The groups are shells around one centre, one inside the other: the same stretched ball of 5 dimensions in 10 sizes.
Known rows, each followed by its group:
-191 -217  -84  -35 -103  -12  251  113  -43 -211   94   87 -385 -> (2)
  41 -234  129  172   53 -121  398   50 -163 -381   -7  -40 -309 -> (1)
 -71 -190 -186  239 -100  -88  192  -63 -202 -168  -30  -98 -522 -> (4)
-141 -344   35   30   18   40  203  318 -140 -330    6  101 -538 -> (9)
-105   41 -238  137 -327 -168  246 -365 -145  -20  -17 -119 -319 -> (0)
   8 -176  162  118  189  -86  517   18  -75 -478   68  -28  -74 -> (7)
  40 -240   36  254  162 -116  430   -1 -135 -403   50  -95 -255 -> (1)
-186  -37 -188  -21 -338 -101  221 -176  -74  -35   42   10 -353 -> (1)
-140  -64 -340  215 -145 -100  228 -257 -117  -83   54 -131 -367 -> (4)
  95 -176  263  106  105 -181  586  -26  -73 -462   68  -28  -42 -> (5)
 -89 -104 -207  257  -72  -71  209 -152 -212 -180  -53 -134 -437 -> (2)
 -23  -29 -129  227  -84 -161  362 -291 -146 -201    5 -153 -219 -> (5)
   6 -344  112  161  214  -64  430  195  -89 -466   91    2 -291 -> (1)
-139 -276  -27   39   -9   -5  257  181  -93 -289   56   64 -431 -> (8)
-156 -184 -118    1 -200  -73  241   12  -64 -140   76   48 -413 -> (8)
-162    8 -278   68 -363 -142  214 -306  -98   18   31  -65 -357 -> (6)
-229   86 -460  106 -380 -127  179 -441  -71   97   66 -118 -322 -> (9)
  -3 -318  114  119   23  -81  327  185 -153 -356    7   26 -435 -> (6)
-159    5 -306   79 -290 -154  285 -337  -35  -14  109  -78 -253 -> (3)
-223 -152 -277  118 -144   18   98   -9 -165 -115  -17  -24 -547 -> (7)
  64 -365  360   26  139 -101  495  297  -89 -520   56   94 -254 -> (7)
-217   69 -321   14 -489 -124  134 -340 -122  104  -16  -47 -412 -> (3)
  50 -148  -17  242   33 -190  461 -173 -106 -306   71 -128 -185 -> (0)
  83  -54  188   87  -21 -237  606 -220  -44 -360   83  -64   49 -> (9)
  43 -127   19  133 -142 -236  450 -189  -79 -218   77  -70 -204 -> (4)
 -71 -229 -282  255 -152 -132  191  -94 -152  -91   47 -104 -560 -> (3)
 -68  -21   46  -45 -201 -173  455 -196  -13 -206   92   12  -75 -> (0)
  67 -308  203  157  190 -118  496  139  -98 -486   72  -12 -217 -> (6)
-163  -84 -178  -19 -437 -127  158 -132 -115   21    3   24 -494 -> (3)
 -72 -172   26   -8 -100 -130  417  -22   -8 -252  130   40 -200 -> (5)
 -15 -176   83  127  -39  -93  327   17 -182 -314  -49  -29 -349 -> (7)
  33   -4  -77  229 -127 -223  420 -354 -142 -195    7 -168 -165 -> (9)
   2  -41  162   43  -15 -149  520 -149  -71 -363   38  -29  -13 -> (3)
 -34   32 -103   95 -300 -230  379 -370  -90  -85   34  -98 -179 -> (4)
 -75  -58    7   93   63  -79  449 -134  -61 -348   67  -52  -65 -> (2)
  26 -214   66  206   76 -111  389    5 -162 -369    0  -71 -299 -> (6)
-203  -85 -195   12 -180  -45  242  -96  -58 -128   71   10 -323 -> (4)
   3 -385  116  170  201  -42  371  265 -128 -461   55   16 -394 -> (6)
  57 -215  147  120   68 -174  525  -16  -55 -392  105  -27 -132 -> (8)
  39   13   92   41 -185 -266  555 -326  -24 -228   94  -63   22 -> (9)
  67 -166  256   59  -39 -172  481   -2 -124 -379   -2    4 -178 -> (7)
-199  -36 -377  131 -305  -92  143 -257 -119   23   29  -85 -453 -> (8)
  41  -78  -22  147 -128 -252  493 -278  -47 -210  111 -100 -115 -> (2)
-116  -73  -24   -3 -275 -102  254  -90 -136 -137  -32   17 -363 -> (5)
  79 -211  130  110  -68 -229  494  -62  -65 -302   94  -28 -203 -> (5)
 -90  -34  -65  -40 -386 -201  334 -227  -46  -52   65   11 -258 -> (0)
-133 -233  -30    4 -132  -48  244  115  -94 -215   43   70 -441 -> (1)
-192 -134 -285  100 -169  -52  191  -97  -85  -93   72  -31 -429 -> (8)
-135  123 -306  148 -295 -165  289 -480 -107  -14   20 -156 -195 -> (2)
  68 -285   35  230   62 -176  434    3 -108 -339   85  -74 -310 -> (0)

New rows. What belongs after each?
 -86 -134  -74  174  101  -42  359  -60 -112 -336   41  -73 -224 -> (0)
-179  -67 -306  161 -219  -58  137 -179 -169  -58  -23  -87 -479 -> (4)
 -34  -33  115 -109 -351 -231  446 -189  -17 -141   75   53 -130 -> (9)
 -24 -130   99   17  -62 -155  477  -72  -28 -303  104   12 -114 -> (1)
  29 -154   79  100    2 -193  525 -113  -24 -328  133  -39  -88 -> (7)
  84 -185   93  259  182 -158  521  -85 -115 -439   57 -120 -123 -> (3)
  54 -170  165  175  155 -125  508  -26 -121 -458   29  -67 -117 -> (5)
  36 -158   25  213   51 -158  444 -112 -119 -336   46 -101 -201 -> (6)
 -40 -215 -252  269 -139 -157  231 -128 -151 -111   50 -121 -511 -> (3)
 -51 -235  -96  111 -239 -152  232  -12 -136 -116   27  -11 -526 -> (5)
 107 -233  156  191   76 -197  513  -27 -105 -398   63  -65 -187 -> (4)
 -98 -264  -91  135 -132  -50  158  107 -196 -190  -38   -1 -601 -> (7)
  11 -395   91  227  260  -31  364  261 -149 -484   44  -17 -407 -> (8)
 -55 -230  -76  188  103  -76  369    7  -83 -328   96  -56 -287 -> (1)
  46 -261  -11  309  179 -113  400    2 -161 -394   36 -123 -315 -> (0)
-137 -285   -2    5   37  -14  328  184  -30 -322  124   83 -334 -> (9)
 -87 -212   72   43  -52  -35  278  124 -153 -306  -28   42 -397 -> (5)
  84 -406   45  299  148 -130  362  161 -172 -391   46  -72 -479 -> (2)
-103  -68 -192  165 -197 -107  225 -195 -169 -113  -27  -94 -401 -> (1)
 -29 -254 -240  298  -68 -144  243  -85 -154 -155   57 -126 -516 -> (2)
  94 -192  103  200   -1 -208  468  -90 -127 -333   37  -86 -227 -> (4)
  37  -47 -124  275 -101 -223  400 -338 -145 -186   23 -186 -216 -> (9)
  84 -400  345   27   96 -136  499  300  -69 -484   89  101 -287 -> (9)
 -66 -112  -11   52  -62 -130  428 -112  -31 -262  108  -15 -147 -> (1)
 -66 -196   55   92  101  -47  397   59  -85 -386   58   -2 -219 -> (6)
 -45 -265  -31  210  201  -42  382   79 -100 -404   84  -54 -282 -> (4)
 -29 -158 -104  136 -152 -182  356 -144  -75 -164   92  -60 -312 -> (1)
  82 -270  214  106  114 -175  559   61  -38 -442  127    0 -127 -> (7)
-287  -16 -439   55 -382  -41   59 -231 -110   86   22  -39 -511 -> (2)
  49 -139   88  114 -181 -214  395 -119 -143 -226   -4  -47 -294 -> (5)
-107    0 -320  150 -408 -203  205 -375 -129   65   19 -121 -412 -> (7)
  22 -281   73  209  197  -92  441   84 -105 -440   76  -51 -249 -> (6)
  54  -87  106   96  -59 -228  544 -199  -44 -303   98  -60  -47 -> (5)
 127 -298  366   72  117 -175  572  150  -83 -505   63   35 -150 -> (7)
-185  -93 -144  -13 -287  -64  191  -70 -108  -83    8   32 -422 -> (8)
  42 -291   19  311  244  -83  402   64 -164 -445   33 -110 -315 -> (5)
  -3 -371   56  101  -37 -123  330  188  -96 -290   84   43 -472 -> (3)
-193  -79 -217   41 -307  -62  142 -113 -140  -43  -17   -7 -480 -> (4)
  84 -348  380   35   88 -117  474  276 -124 -500   13   85 -288 -> (9)
 -35 -250 -182  224 -118 -151  257  -58 -134 -149   62  -82 -497 -> (5)
  -5 -118  -78  280   83 -111  375 -156 -166 -320    1 -151 -245 -> (3)
-119 -162   20  -98 -230 -122  356    6   -2 -177  120   97 -269 -> (9)
  34 -443  113  210  110  -64  283  309 -202 -400   -9   10 -582 -> (9)
 -39 -286 -153  192 -117 -143  260    3 -115 -162   80  -48 -510 -> (3)
-173 -153 -268  103 -178  -72  201  -90  -82  -91   81  -29 -438 -> (8)
   6 -119  100  166  110  -98  454  -70 -133 -409    5  -75 -135 -> (3)
-158  108 -174   46 -270 -112  293 -355 -107  -85  -12  -79 -175 -> (9)
  40 -200  -45  177 -132 -227  398 -131  -87 -193   91  -74 -318 -> (3)
-218 -250 -265  133   12   42  157   99 -102 -206   75   -3 -505 -> (9)
 103 -202   50  314  173 -173  495 -103 -141 -414   49 -152 -180 -> (9)
 -41 -357  102  149  216    1  345  272 -134 -468   37   25 -384 -> (8)
-104  -71  103 -118 -247 -121  377  -56  -45 -204   44   84 -193 -> (7)
-168  -18  -42  -38 -199  -55  289 -113  -93 -180    0   24 -238 -> (3)
-115   28  -26  -89 -384 -177  349 -249  -44  -74   44   26 -183 -> (5)
  19 -134   -8  137 -117 -208  428 -168  -79 -222   78  -70 -221 -> (6)
  33 -278  -12  206 -113 -166  288   19 -181 -221   -3  -55 -507 -> (3)
 -92   30   68  -95 -324 -161  382 -206  -66 -148   10   34 -144 -> (2)
  -3 -440  157  188  333   10  382  368 -135 -554   55   27 -392 -> (7)
-172 -345 -273  210   15   27  105  174 -156 -200   45  -21 -662 -> (9)
 -78  -25 -217  152 -191 -179  348 -320  -69 -104   87 -114 -219 -> (4)
 -27 -178  107  100  149  -76  481   19  -63 -433   83  -17 -110 -> (0)
